All rows are made from the same 6 directions, up to rounding. Whole rows:
| -104 |  -71 |  109 |   58 |  145 |   45 |  256 |   89 |   28 | -226 |  -78 | -163 |  215 |    8 |  324 | -418 | -111 |    8 |
| -380 | -158 |  -12 | -197 |  -52 | -142 |   -6 |  -10 |  107 |   82 |  210 |  -39 |  -28 | -206 |   99 |   32 | -293 |  218 |
| -401 | -200 |  407 |  138 |  192 |  -31 | -179 | -202 |  207 |  169 | -228 |  174 | -180 |  235 |  -34 |  -59 |   -1 | -141 |
| -281 |    6 | -180 | -268 | -145 |    3 |  -88 |  -28 |  129 |  237 | -169 |  -33 |  180 | -122 | -107 |  235 | -118 |   11 |
| -350 |  -28 | -179 | -331 | -101 |   24 |   91 |   52 |  103 |  158 | -118 | -155 |  294 | -196 |  112 |  116 | -268 |  110 |
|  181 |  132 | -117 |   90 | -138 |  -36 | -288 | -106 |  114 |   69 | -242 |  161 |   -5 |  103 | -414 |   68 |  343 | -270 |
| -105 |  -69 |   59 | -176 |  -52 | -293 |  103 |   19 |  207 |   -8 |  246 |  -17 |  -29 | -235 |  213 | -189 | -195 |  185 |
|  102 |   46 |  185 |  -79 |  144 |   26 |  328 |   82 |   26 |    5 |  -95 | -102 |  126 |   19 |  399 | -136 | -110 |   37 |
| -115 | -104 |  137 |   28 |   79 |  -60 |   50 |   -6 |   15 |  -44 |  138 |   -1 |  -95 |  -17 |  135 | -104 | -112 |   93 |
| -540 | -238 |  338 |  145 |  194 |   14 | -134 | -165 |  235 |   55 | -319 |   78 |    2 |  209 |    6 | -243 |  -40 | -167 |

The start of a row, then its end:
| -338 | -125 |  -77 |   24 |  -12 |  154 | -214 |  -69 | -110 |  101 |  -16 |   22 |  -66 |   53 | -223 |  268 |
| -73 |  18 |
| -343 | -185 |  175 |   96 |  112 |  -67 |    8 |  -42 |  159 | -133 |  -54 |  -26 |   52 |   26 |  117 | -375 |
| -93 | -23 |
|  -95 | -114 |  174 |  186 |   62 |  -48 | -232 | -133 |    5 |   34 |   88 |  176 | -302 |  132 | -189 |   53 |
|  85 | -43 |
|  218 |   86 |  170 | -126 |   82 |  -24 |  221 |   41 |  -28 |  154 |   57 |    3 |  -83 |   -1 |  276 |  156 |
| -86 |  99 |
|  -70 |   57 |  176 | -242 |  -22 | -178 |    8 |  -97 |  324 |  347 | -238 |  106 |   24 |  -18 |   81 |  114 |
| -30 | -65 |
| -264 | -190 |   52 |  175 |   89 |   81 |  -94 |  -25 | -125 | -140 |  152 |  -10 | -123 |   55 |  -47 |  -71 |
| -84 |  65 |
| -499 | -352 |  200 |  308 |  221 |  138 | -104 |  -53 | -173 | -227 |  205 |  -19 | -203 |  135 |   20 | -186 |
| -174 |  100 |
|  359 |  139 |  126 |  145 |  178 |  243 |  226 |   75 | -199 |  -62 | -205 |  -56 |   70 |  226 |  179 |   -6 |
|  137 | -122 |
| -250 |  -88 |  -95 |  -27 |    1 |   76 |   38 |   44 |  -21 |  -93 |  -24 | -122 |  164 |  -59 |   49 | -106 |
| -130 |   46 |
|  283 |  122 | -174 | -139 | -132 | -110 |  106 |   97 |  -48 |  -33 |  237 |  -46 |    2 | -191 |   58 |   62 |
| -24 | 137 |
| -303 | -172 |  126 |  331 |   74 |   25 | -338 | -169 |  108 | -119 | -203 |  140 |  -86 |  227 | -329 | -246 |
|  202 | -250 |
| -152 |  -12 | -104 | -346 | -141 | -159 |   35 |   19 |   89 |  229 |  209 |  -24 |  -22 | -263 |   88 |  267 |
| -261 |  240 |
| -567 | -218 |   56 |  -56 |  -15 | -214 |  -47 |  -58 |  386 | -114 | -124 |  -58 |  226 | -132 |   75 | -515 |
| -158 |  -28 |
|   76 |  -63 |  232 |  160 |  182 |   53 |  109 |    9 | -127 |  -85 |  123 |   14 | -173 |  121 |  177 |  -71 |
| -28 |  50 |
|  105 |  108 | -195 |  -59 | -306 | -349 | -384 | -141 |  357 |   92 |  -62 |  218 |  -42 | -123 | -477 |  -42 |
|  296 | -188 |
|  370 |  131 |  139 |  -36 |  -59 | -318 |    8 |  -46 |  228 |   60 |   85 |  159 | -160 |  -51 |   27 | -112 |
| 164 | -45 |
| -273 |  -94 | -158 |   37 |   16 |  334 | -145 |   -5 | -314 |   82 |   -4 |  -53 |  -31 |   89 | -198 |  418 |
| -102 |   58 |
